The same things were measured in two ways. Each way mixes the same 12 hidden numbers, adds some noise and spreads widely along 7 directions of its own, which tell nothing about the thing.
In the rows, 128 means zero.
Some things both ways: the first way, then the second way.
[118, 148, 131, 119, 142, 139, 113, 109, 138, 144, 140, 107, 124, 124, 126, 122, 115, 142, 144, 143, 111, 94, 131, 151, 133, 130, 118, 117, 132, 105]
[131, 137, 138, 124, 142, 130, 129, 127, 135, 99, 153, 135, 142, 144, 123, 125, 158, 127, 143, 159, 132, 127, 161, 114, 135, 132, 116, 118, 126]

[110, 140, 116, 114, 144, 130, 110, 110, 113, 133, 104, 108, 105, 107, 149, 130, 111, 112, 132, 149, 154, 101, 108, 127, 130, 149, 126, 142, 74, 95]
[143, 124, 153, 139, 126, 134, 123, 119, 113, 141, 106, 89, 131, 135, 121, 129, 95, 199, 137, 169, 132, 127, 121, 157, 104, 136, 165, 152, 144]

[112, 145, 103, 132, 148, 129, 129, 159, 114, 137, 160, 108, 156, 169, 144, 127, 135, 162, 135, 152, 118, 113, 127, 143, 127, 157, 87, 135, 125, 106]
[132, 140, 138, 147, 127, 120, 131, 125, 134, 109, 133, 128, 131, 133, 148, 108, 122, 151, 127, 175, 136, 124, 149, 132, 139, 139, 151, 128, 107]

[135, 153, 113, 120, 143, 165, 144, 125, 149, 141, 126, 115, 133, 147, 141, 119, 134, 134, 123, 153, 113, 102, 132, 162, 151, 142, 160, 126, 132, 159]
[119, 140, 144, 127, 104, 128, 99, 124, 137, 113, 145, 141, 121, 147, 125, 112, 125, 130, 142, 157, 108, 127, 139, 119, 148, 146, 132, 115, 129]

[101, 137, 129, 108, 126, 147, 118, 131, 152, 140, 123, 117, 127, 110, 119, 127, 138, 142, 124, 118, 112, 121, 127, 128, 140, 140, 144, 110, 106, 128]
[143, 119, 118, 120, 131, 136, 130, 117, 120, 139, 130, 139, 125, 119, 147, 131, 141, 128, 125, 122, 139, 127, 145, 124, 125, 114, 140, 121, 137]

[107, 99, 146, 142, 115, 147, 138, 135, 74, 100, 116, 112, 97, 132, 137, 122, 154, 107, 154, 108, 110, 85, 149, 137, 169, 165, 113, 159, 132, 89]
[121, 151, 129, 138, 127, 132, 128, 126, 125, 129, 173, 163, 115, 123, 120, 107, 148, 114, 118, 139, 148, 118, 147, 92, 143, 125, 138, 95, 113]

[114, 147, 111, 85, 133, 144, 119, 117, 142, 147, 141, 103, 138, 119, 133, 121, 141, 138, 114, 133, 118, 117, 145, 153, 133, 139, 128, 121, 122, 115]
[123, 131, 140, 143, 121, 120, 118, 124, 128, 132, 146, 144, 119, 129, 136, 109, 120, 130, 121, 154, 141, 113, 151, 130, 134, 124, 154, 130, 122]

[99, 126, 115, 144, 117, 149, 126, 151, 88, 133, 110, 120, 92, 128, 141, 125, 141, 126, 146, 127, 112, 96, 147, 141, 161, 149, 140, 131, 129, 102]
[138, 135, 97, 150, 166, 123, 144, 137, 108, 163, 128, 105, 117, 99, 169, 143, 133, 116, 107, 74, 144, 134, 136, 125, 121, 116, 145, 115, 135]

[110, 127, 157, 101, 136, 166, 119, 113, 152, 122, 137, 116, 117, 108, 108, 112, 136, 115, 128, 103, 92, 109, 128, 142, 155, 112, 155, 123, 128, 125]
[110, 175, 106, 142, 110, 114, 126, 127, 143, 121, 161, 148, 115, 144, 152, 93, 130, 105, 122, 144, 149, 118, 145, 100, 153, 113, 139, 88, 85]

[113, 131, 103, 131, 141, 149, 126, 135, 134, 140, 114, 124, 124, 142, 143, 122, 120, 127, 121, 160, 131, 110, 128, 149, 133, 143, 133, 139, 95, 128]
[120, 139, 120, 134, 118, 122, 120, 131, 124, 118, 144, 135, 120, 149, 129, 128, 126, 105, 139, 124, 104, 121, 149, 109, 129, 112, 120, 113, 107]

[120, 146, 110, 107, 158, 115, 144, 126, 119, 145, 148, 109, 155, 157, 158, 105, 108, 171, 129, 192, 138, 95, 128, 137, 98, 161, 58, 143, 112, 124]
[123, 141, 113, 160, 125, 126, 111, 135, 133, 145, 147, 116, 135, 144, 148, 115, 122, 157, 121, 142, 145, 121, 148, 137, 117, 116, 144, 128, 108]

[102, 119, 116, 97, 121, 131, 102, 141, 131, 154, 157, 99, 145, 111, 114, 135, 149, 156, 119, 99, 111, 147, 143, 144, 129, 120, 120, 116, 125, 111]
[137, 111, 147, 130, 106, 136, 100, 126, 157, 130, 131, 153, 135, 141, 153, 117, 125, 151, 114, 182, 133, 131, 162, 127, 155, 148, 137, 147, 139]

[77, 143, 97, 89, 134, 116, 92, 129, 99, 175, 114, 104, 95, 105, 137, 121, 101, 154, 122, 143, 152, 108, 124, 136, 106, 124, 110, 121, 94, 85]
[117, 145, 109, 174, 143, 124, 120, 149, 144, 117, 139, 104, 128, 134, 149, 101, 146, 151, 126, 154, 128, 114, 190, 114, 149, 122, 123, 150, 106]

[96, 122, 94, 127, 130, 145, 123, 163, 107, 160, 120, 127, 131, 137, 158, 132, 119, 129, 123, 154, 136, 133, 141, 149, 138, 124, 126, 128, 110, 127]
[130, 151, 127, 167, 135, 122, 121, 131, 123, 132, 119, 101, 133, 104, 156, 141, 107, 154, 112, 125, 131, 122, 123, 133, 136, 160, 137, 116, 123]

[89, 116, 88, 135, 139, 132, 87, 158, 143, 155, 84, 132, 133, 155, 126, 142, 138, 142, 107, 115, 139, 141, 125, 146, 147, 122, 131, 152, 82, 156]
[121, 116, 122, 134, 107, 120, 106, 110, 103, 114, 91, 93, 111, 132, 132, 113, 106, 129, 166, 140, 128, 115, 127, 129, 118, 134, 146, 129, 98]

[99, 113, 111, 151, 131, 156, 134, 169, 106, 144, 122, 125, 117, 168, 127, 122, 127, 152, 121, 128, 133, 121, 126, 143, 131, 118, 122, 161, 118, 150]
[138, 129, 91, 137, 144, 141, 141, 128, 104, 138, 144, 104, 138, 124, 152, 139, 126, 138, 93, 111, 124, 119, 146, 102, 151, 127, 130, 138, 123]

[107, 111, 132, 116, 136, 119, 100, 134, 126, 134, 144, 101, 127, 114, 111, 117, 131, 149, 136, 110, 105, 121, 115, 115, 129, 126, 100, 141, 108, 82]
[127, 134, 115, 136, 108, 130, 121, 124, 111, 149, 104, 112, 119, 130, 140, 125, 110, 134, 131, 118, 134, 134, 116, 107, 122, 129, 139, 115, 97]

[89, 113, 114, 142, 131, 157, 121, 158, 134, 169, 91, 143, 117, 157, 127, 117, 110, 145, 105, 149, 148, 126, 144, 151, 128, 97, 121, 132, 117, 147]
[137, 118, 106, 141, 114, 142, 110, 110, 100, 150, 122, 109, 130, 107, 136, 156, 105, 143, 104, 91, 118, 118, 111, 134, 107, 144, 139, 99, 129]

[119, 145, 125, 95, 124, 151, 145, 106, 107, 106, 154, 98, 129, 99, 143, 118, 148, 120, 144, 133, 118, 101, 143, 121, 149, 157, 127, 133, 115, 115]
[119, 161, 107, 153, 129, 114, 126, 146, 149, 125, 162, 113, 123, 173, 153, 87, 121, 136, 137, 167, 145, 128, 173, 110, 136, 96, 144, 132, 96]

[94, 130, 104, 124, 132, 149, 132, 144, 122, 145, 119, 132, 129, 135, 135, 121, 113, 142, 122, 150, 131, 128, 129, 136, 127, 138, 129, 126, 99, 146]
[137, 115, 142, 117, 117, 146, 129, 124, 118, 123, 129, 136, 138, 141, 106, 131, 142, 140, 138, 144, 117, 135, 147, 104, 115, 126, 120, 122, 122]

[114, 123, 90, 145, 128, 119, 147, 148, 95, 140, 105, 119, 139, 156, 154, 113, 134, 156, 132, 165, 131, 106, 144, 126, 139, 171, 89, 136, 126, 112]
[129, 144, 125, 142, 153, 137, 120, 119, 114, 121, 170, 146, 115, 111, 129, 111, 148, 139, 109, 151, 144, 113, 147, 130, 158, 141, 145, 99, 138]

[116, 115, 90, 114, 122, 139, 154, 166, 114, 159, 132, 117, 153, 128, 172, 118, 134, 143, 114, 181, 130, 136, 148, 117, 119, 170, 102, 115, 107, 109]
[127, 147, 148, 156, 96, 130, 85, 135, 154, 149, 125, 121, 124, 140, 138, 135, 101, 185, 128, 152, 99, 127, 130, 150, 124, 148, 138, 137, 149]

[102, 110, 79, 154, 108, 135, 148, 156, 83, 147, 103, 124, 125, 132, 158, 138, 126, 137, 136, 159, 141, 128, 144, 129, 132, 170, 118, 124, 111, 110]
[131, 132, 110, 146, 140, 135, 109, 145, 128, 123, 145, 112, 148, 147, 154, 140, 138, 144, 132, 124, 105, 133, 160, 131, 139, 125, 109, 135, 130]

[84, 79, 113, 132, 123, 124, 77, 160, 134, 137, 108, 123, 133, 127, 106, 133, 136, 137, 127, 77, 100, 151, 126, 109, 146, 113, 104, 160, 85, 104]
[122, 156, 107, 124, 136, 106, 149, 115, 139, 140, 137, 104, 103, 140, 152, 78, 122, 120, 124, 162, 182, 122, 150, 111, 136, 105, 177, 118, 115]

[92, 113, 126, 97, 127, 149, 109, 120, 137, 120, 120, 115, 135, 114, 106, 113, 141, 122, 119, 85, 98, 134, 132, 123, 153, 122, 130, 143, 113, 110]
[120, 140, 139, 140, 137, 132, 124, 124, 91, 114, 133, 100, 121, 153, 97, 121, 119, 160, 155, 158, 118, 118, 122, 127, 121, 128, 141, 136, 100]

[86, 118, 119, 123, 136, 135, 140, 141, 89, 115, 110, 132, 129, 141, 153, 122, 122, 129, 138, 149, 143, 104, 134, 127, 141, 161, 95, 155, 91, 141]
[127, 141, 118, 151, 128, 135, 120, 133, 133, 132, 151, 125, 128, 141, 131, 111, 139, 151, 130, 147, 143, 126, 155, 114, 115, 121, 139, 115, 106]

[93, 131, 99, 100, 107, 163, 137, 129, 132, 143, 88, 132, 144, 125, 141, 132, 132, 124, 109, 129, 135, 142, 151, 127, 137, 150, 125, 125, 95, 150]
[140, 117, 123, 130, 150, 148, 129, 108, 101, 125, 167, 138, 130, 111, 112, 146, 150, 141, 111, 123, 128, 104, 136, 123, 121, 143, 141, 119, 142]

[120, 134, 116, 127, 117, 169, 155, 151, 132, 153, 139, 119, 134, 136, 139, 116, 151, 143, 117, 147, 123, 123, 163, 147, 146, 130, 140, 104, 152, 138]
[123, 118, 135, 107, 82, 133, 108, 118, 152, 109, 137, 150, 124, 161, 108, 115, 132, 102, 139, 151, 92, 128, 166, 89, 128, 128, 112, 111, 120]

[145, 161, 109, 105, 131, 149, 162, 126, 138, 160, 150, 105, 146, 130, 143, 101, 121, 163, 120, 176, 97, 115, 143, 148, 120, 144, 128, 96, 152, 129]
[112, 136, 145, 120, 86, 125, 114, 119, 136, 152, 125, 149, 120, 138, 119, 101, 125, 120, 123, 137, 136, 139, 124, 109, 126, 133, 147, 102, 112]

[126, 130, 143, 132, 133, 176, 166, 146, 99, 108, 147, 118, 126, 148, 155, 121, 163, 106, 139, 136, 114, 97, 156, 166, 178, 155, 147, 137, 154, 139]
[129, 128, 129, 141, 117, 123, 116, 137, 137, 138, 131, 122, 131, 144, 146, 138, 114, 130, 124, 124, 110, 135, 142, 125, 116, 129, 131, 130, 123]

[94, 110, 116, 132, 105, 152, 131, 130, 104, 136, 90, 127, 107, 112, 125, 128, 128, 119, 129, 113, 121, 124, 142, 128, 152, 137, 142, 125, 117, 117]
[120, 169, 104, 166, 122, 132, 90, 130, 135, 135, 175, 143, 120, 126, 166, 107, 124, 157, 108, 146, 140, 115, 131, 136, 165, 146, 147, 96, 117]

[104, 122, 113, 96, 154, 122, 117, 140, 138, 135, 126, 118, 156, 145, 148, 113, 143, 151, 118, 148, 127, 111, 135, 127, 137, 155, 90, 147, 93, 137]
[109, 141, 130, 142, 122, 124, 106, 131, 132, 101, 130, 123, 106, 153, 104, 107, 148, 122, 174, 161, 119, 110, 169, 103, 130, 115, 114, 131, 98]

Other things, the second way, with their names:
J_761: [126, 132, 99, 147, 130, 142, 102, 125, 121, 122, 158, 134, 132, 138, 144, 114, 146, 144, 127, 145, 143, 115, 156, 120, 143, 125, 127, 117, 104]
J_915: [125, 175, 115, 164, 152, 112, 137, 144, 115, 125, 146, 77, 139, 141, 159, 108, 106, 172, 134, 151, 138, 117, 151, 151, 149, 99, 148, 149, 129]
J_452: [116, 136, 133, 135, 110, 135, 116, 122, 116, 125, 144, 138, 133, 116, 123, 108, 140, 125, 127, 131, 141, 120, 141, 103, 143, 137, 129, 107, 114]
J_679: [118, 147, 106, 155, 125, 128, 116, 129, 106, 119, 163, 134, 125, 133, 145, 109, 115, 123, 111, 141, 138, 111, 150, 112, 161, 120, 134, 108, 94]
J_575: [116, 139, 130, 134, 113, 131, 112, 127, 127, 131, 145, 118, 131, 144, 118, 107, 132, 139, 139, 138, 125, 129, 143, 117, 123, 127, 134, 116, 123]
J_33: [137, 134, 109, 144, 135, 125, 124, 129, 124, 121, 166, 151, 137, 130, 164, 138, 129, 114, 114, 124, 130, 113, 157, 133, 137, 111, 131, 116, 119]
J_797: [144, 103, 125, 120, 144, 139, 148, 116, 94, 143, 112, 106, 143, 99, 130, 156, 132, 126, 111, 94, 133, 126, 136, 120, 113, 126, 131, 130, 149]
J_570: [133, 109, 141, 102, 103, 133, 132, 124, 146, 156, 155, 165, 142, 148, 134, 116, 143, 110, 108, 125, 131, 149, 151, 113, 107, 114, 146, 116, 139]
J_395: [130, 124, 111, 162, 119, 152, 79, 139, 116, 147, 150, 138, 137, 135, 141, 159, 127, 159, 123, 112, 107, 118, 136, 135, 127, 134, 111, 128, 121]
J_154: [126, 148, 115, 136, 147, 123, 125, 134, 144, 120, 163, 128, 123, 133, 149, 115, 151, 112, 124, 129, 127, 132, 161, 111, 145, 134, 130, 107, 137]
J_929: [114, 130, 125, 137, 113, 126, 116, 127, 121, 137, 126, 118, 122, 175, 109, 113, 127, 140, 153, 155, 140, 123, 142, 118, 97, 101, 138, 137, 80]
J_988: [138, 140, 109, 142, 145, 126, 127, 130, 130, 128, 163, 136, 138, 135, 164, 134, 128, 133, 110, 138, 136, 119, 161, 145, 139, 108, 136, 120, 138]
J_12: [127, 134, 120, 129, 140, 130, 139, 117, 112, 95, 159, 134, 135, 132, 119, 122, 144, 106, 128, 152, 148, 103, 164, 96, 146, 121, 121, 116, 105]
J_104: [145, 111, 158, 131, 130, 134, 126, 118, 107, 147, 110, 118, 124, 124, 119, 148, 106, 162, 127, 138, 125, 135, 111, 147, 98, 144, 158, 131, 140]
J_352: [144, 112, 181, 105, 128, 142, 126, 117, 127, 128, 112, 113, 124, 142, 83, 138, 126, 171, 147, 182, 114, 130, 139, 124, 117, 144, 139, 159, 175]
J_572: [97, 170, 138, 142, 111, 116, 111, 146, 171, 105, 143, 125, 126, 172, 111, 95, 156, 127, 156, 176, 108, 122, 187, 103, 151, 113, 99, 134, 114]
J_967: [109, 137, 134, 118, 64, 126, 103, 111, 138, 130, 124, 129, 113, 159, 100, 90, 112, 122, 158, 156, 135, 121, 138, 92, 107, 113, 139, 103, 96]
J_637: [99, 138, 111, 135, 104, 120, 104, 142, 149, 114, 144, 133, 123, 167, 119, 100, 160, 85, 163, 128, 116, 124, 183, 82, 129, 102, 97, 123, 90]
J_656: [125, 147, 134, 123, 121, 119, 128, 123, 139, 123, 152, 134, 121, 154, 133, 109, 121, 125, 129, 165, 133, 122, 150, 119, 144, 119, 144, 124, 128]
J_884: [128, 136, 131, 127, 111, 125, 133, 123, 139, 139, 134, 131, 131, 134, 133, 115, 127, 127, 123, 138, 145, 130, 144, 109, 117, 119, 142, 115, 120]
J_283: [135, 119, 144, 125, 123, 132, 125, 119, 104, 140, 130, 132, 133, 114, 132, 141, 116, 129, 119, 113, 119, 131, 122, 132, 126, 138, 142, 118, 145]
J_148: [131, 153, 147, 152, 104, 132, 128, 139, 127, 117, 144, 152, 142, 131, 135, 113, 117, 156, 133, 165, 125, 119, 161, 120, 140, 101, 127, 122, 111]
J_918: [137, 128, 136, 128, 119, 130, 124, 137, 142, 127, 143, 141, 137, 135, 144, 149, 121, 115, 110, 121, 94, 138, 153, 112, 138, 139, 116, 118, 145]
J_902: [140, 113, 124, 112, 162, 140, 147, 124, 126, 98, 158, 122, 146, 145, 111, 139, 166, 121, 120, 144, 106, 121, 184, 109, 133, 122, 109, 139, 148]
J_485: [129, 139, 108, 145, 144, 120, 132, 123, 147, 122, 185, 169, 132, 109, 172, 115, 147, 103, 71, 137, 141, 105, 185, 132, 168, 123, 141, 108, 142]
J_312: [155, 101, 134, 148, 129, 150, 111, 115, 95, 129, 114, 145, 126, 99, 139, 175, 114, 143, 113, 113, 117, 129, 105, 125, 114, 172, 133, 97, 112]
J_199: [119, 145, 98, 146, 135, 107, 139, 134, 127, 141, 113, 74, 115, 149, 146, 109, 108, 123, 134, 127, 142, 126, 155, 121, 112, 94, 146, 132, 104]
J_78: [122, 137, 126, 131, 113, 117, 120, 123, 128, 140, 132, 135, 113, 143, 134, 122, 115, 114, 133, 131, 130, 122, 141, 128, 116, 104, 143, 115, 118]
J_367: [133, 135, 116, 143, 109, 127, 127, 124, 123, 178, 123, 109, 124, 111, 154, 117, 109, 144, 112, 93, 150, 145, 113, 127, 88, 127, 170, 96, 129]
J_923: [132, 125, 126, 149, 126, 131, 118, 119, 122, 121, 137, 143, 125, 127, 141, 128, 121, 138, 117, 161, 144, 106, 152, 126, 137, 128, 139, 130, 104]
J_34: [113, 147, 121, 152, 119, 124, 105, 123, 110, 122, 130, 142, 119, 110, 136, 134, 138, 105, 143, 106, 138, 112, 122, 114, 132, 138, 119, 90, 92]
J_573: [89, 176, 116, 166, 75, 98, 102, 125, 116, 145, 102, 121, 106, 128, 149, 74, 104, 120, 169, 130, 176, 113, 117, 128, 119, 90, 155, 92, 53]
J_377: [140, 121, 128, 128, 128, 151, 106, 139, 121, 138, 149, 141, 138, 153, 123, 170, 133, 141, 124, 120, 90, 131, 143, 112, 132, 125, 99, 139, 140]
J_315: [128, 142, 116, 149, 124, 127, 130, 122, 93, 146, 116, 101, 135, 110, 147, 135, 108, 147, 126, 101, 142, 123, 107, 133, 115, 127, 146, 115, 109]
J_406: [125, 117, 94, 130, 121, 145, 105, 117, 121, 108, 139, 126, 134, 137, 136, 126, 158, 126, 133, 123, 108, 118, 151, 108, 136, 141, 111, 115, 102]
J_207: [126, 155, 141, 154, 157, 130, 126, 130, 104, 110, 146, 113, 126, 134, 121, 117, 131, 171, 143, 176, 143, 111, 139, 138, 146, 129, 141, 139, 117]
J_446: [125, 152, 98, 140, 126, 127, 127, 122, 115, 122, 137, 106, 125, 137, 139, 122, 123, 125, 133, 129, 144, 119, 138, 105, 129, 116, 128, 99, 98]
J_57: [150, 125, 106, 141, 134, 146, 142, 122, 112, 148, 161, 127, 159, 100, 165, 143, 126, 149, 76, 98, 132, 129, 131, 121, 127, 144, 148, 112, 138]
J_962: [126, 129, 100, 134, 146, 125, 120, 133, 142, 117, 168, 130, 134, 155, 150, 126, 153, 114, 126, 128, 109, 118, 181, 133, 133, 105, 120, 136, 134]
J_837: [108, 146, 93, 133, 128, 101, 131, 129, 142, 119, 149, 102, 106, 166, 151, 73, 125, 101, 132, 148, 130, 120, 176, 113, 141, 99, 154, 130, 100]
J_405: [138, 154, 136, 125, 118, 140, 109, 113, 143, 116, 166, 168, 111, 108, 142, 119, 135, 137, 107, 158, 119, 119, 134, 111, 178, 166, 140, 90, 158]
J_336: [146, 130, 127, 139, 139, 136, 106, 130, 146, 130, 162, 128, 123, 150, 151, 128, 121, 163, 125, 172, 126, 123, 158, 136, 142, 134, 147, 147, 155]
J_524: [122, 129, 129, 138, 104, 124, 114, 118, 100, 138, 97, 112, 133, 123, 141, 109, 111, 139, 144, 125, 153, 144, 108, 137, 106, 134, 151, 88, 91]

Some of these things the first way, each followed by its name:
[94, 107, 115, 105, 146, 135, 116, 144, 148, 154, 124, 123, 158, 139, 133, 119, 123, 142, 110, 134, 131, 143, 127, 127, 130, 118, 108, 132, 103, 135]
J_902
[104, 110, 123, 85, 121, 133, 120, 124, 147, 142, 131, 109, 143, 98, 127, 120, 146, 138, 119, 123, 103, 131, 146, 125, 136, 156, 128, 104, 108, 109]
J_573
[102, 119, 120, 96, 131, 131, 98, 134, 154, 178, 145, 99, 136, 119, 118, 120, 130, 159, 104, 125, 123, 133, 143, 148, 114, 109, 110, 101, 139, 75]
J_485
[104, 102, 141, 161, 123, 137, 109, 149, 94, 146, 121, 103, 85, 141, 125, 131, 134, 135, 146, 117, 129, 88, 135, 153, 145, 128, 113, 144, 144, 63]
J_797
[103, 137, 127, 81, 162, 111, 87, 109, 145, 138, 140, 102, 142, 123, 127, 121, 120, 148, 113, 137, 143, 118, 115, 142, 105, 127, 84, 147, 78, 110]
J_923
[118, 130, 117, 94, 128, 158, 159, 144, 133, 135, 152, 119, 168, 122, 157, 120, 145, 134, 121, 148, 112, 138, 150, 127, 144, 149, 121, 113, 120, 157]
J_884
[101, 133, 166, 128, 127, 192, 157, 151, 124, 122, 152, 130, 112, 158, 123, 105, 153, 137, 146, 111, 89, 78, 158, 160, 181, 121, 149, 123, 182, 157]
J_367
[109, 118, 109, 126, 110, 150, 146, 136, 91, 140, 102, 119, 108, 124, 153, 128, 138, 124, 131, 144, 129, 107, 160, 148, 150, 163, 133, 128, 125, 126]
J_637
[109, 160, 95, 113, 133, 143, 101, 111, 141, 147, 121, 109, 115, 124, 132, 132, 114, 145, 130, 148, 138, 105, 126, 139, 116, 135, 125, 140, 78, 132]
J_336
[105, 136, 111, 113, 126, 152, 127, 134, 151, 158, 116, 121, 137, 138, 126, 121, 129, 150, 115, 139, 117, 124, 143, 145, 131, 139, 128, 109, 123, 124]
J_962
[107, 112, 108, 141, 150, 147, 110, 138, 132, 142, 105, 121, 114, 154, 133, 132, 116, 122, 125, 139, 130, 112, 115, 164, 142, 128, 143, 153, 101, 130]
J_283
[110, 128, 102, 142, 97, 164, 140, 142, 91, 142, 100, 121, 104, 115, 146, 135, 137, 113, 145, 129, 113, 113, 158, 139, 169, 148, 160, 112, 137, 112]
J_154
[114, 110, 133, 135, 130, 165, 135, 139, 101, 123, 129, 113, 104, 114, 148, 132, 142, 86, 135, 129, 129, 110, 135, 155, 166, 133, 164, 136, 122, 105]
J_918
[130, 136, 132, 116, 124, 172, 161, 131, 126, 116, 125, 122, 127, 122, 152, 114, 161, 105, 120, 144, 116, 110, 161, 148, 168, 159, 158, 115, 132, 139]
J_78
[110, 126, 132, 128, 146, 134, 114, 134, 135, 144, 125, 120, 125, 157, 133, 119, 125, 146, 135, 144, 110, 95, 141, 166, 138, 139, 106, 138, 127, 122]
J_34
[112, 126, 145, 94, 113, 150, 151, 118, 115, 129, 148, 102, 128, 112, 128, 106, 153, 143, 126, 128, 116, 103, 165, 136, 137, 153, 107, 115, 145, 110]
J_395
[83, 131, 66, 149, 112, 144, 126, 141, 102, 168, 72, 148, 118, 122, 137, 140, 98, 137, 125, 154, 137, 148, 142, 153, 134, 130, 158, 95, 98, 149]
J_524
[89, 103, 81, 79, 129, 106, 89, 127, 146, 147, 132, 105, 173, 104, 128, 128, 121, 155, 112, 120, 114, 161, 122, 97, 105, 146, 84, 136, 66, 91]
J_207
[92, 141, 81, 98, 128, 142, 132, 132, 132, 159, 150, 110, 134, 108, 147, 127, 109, 151, 118, 178, 146, 127, 128, 131, 92, 155, 129, 101, 80, 110]
J_148
[104, 135, 134, 84, 147, 137, 127, 112, 138, 121, 131, 122, 147, 129, 127, 102, 122, 138, 115, 138, 113, 121, 135, 136, 124, 138, 101, 139, 95, 142]
J_929
[115, 143, 134, 106, 145, 162, 155, 128, 129, 127, 157, 109, 153, 142, 149, 124, 126, 135, 136, 147, 134, 104, 115, 132, 132, 148, 117, 141, 123, 147]
J_57
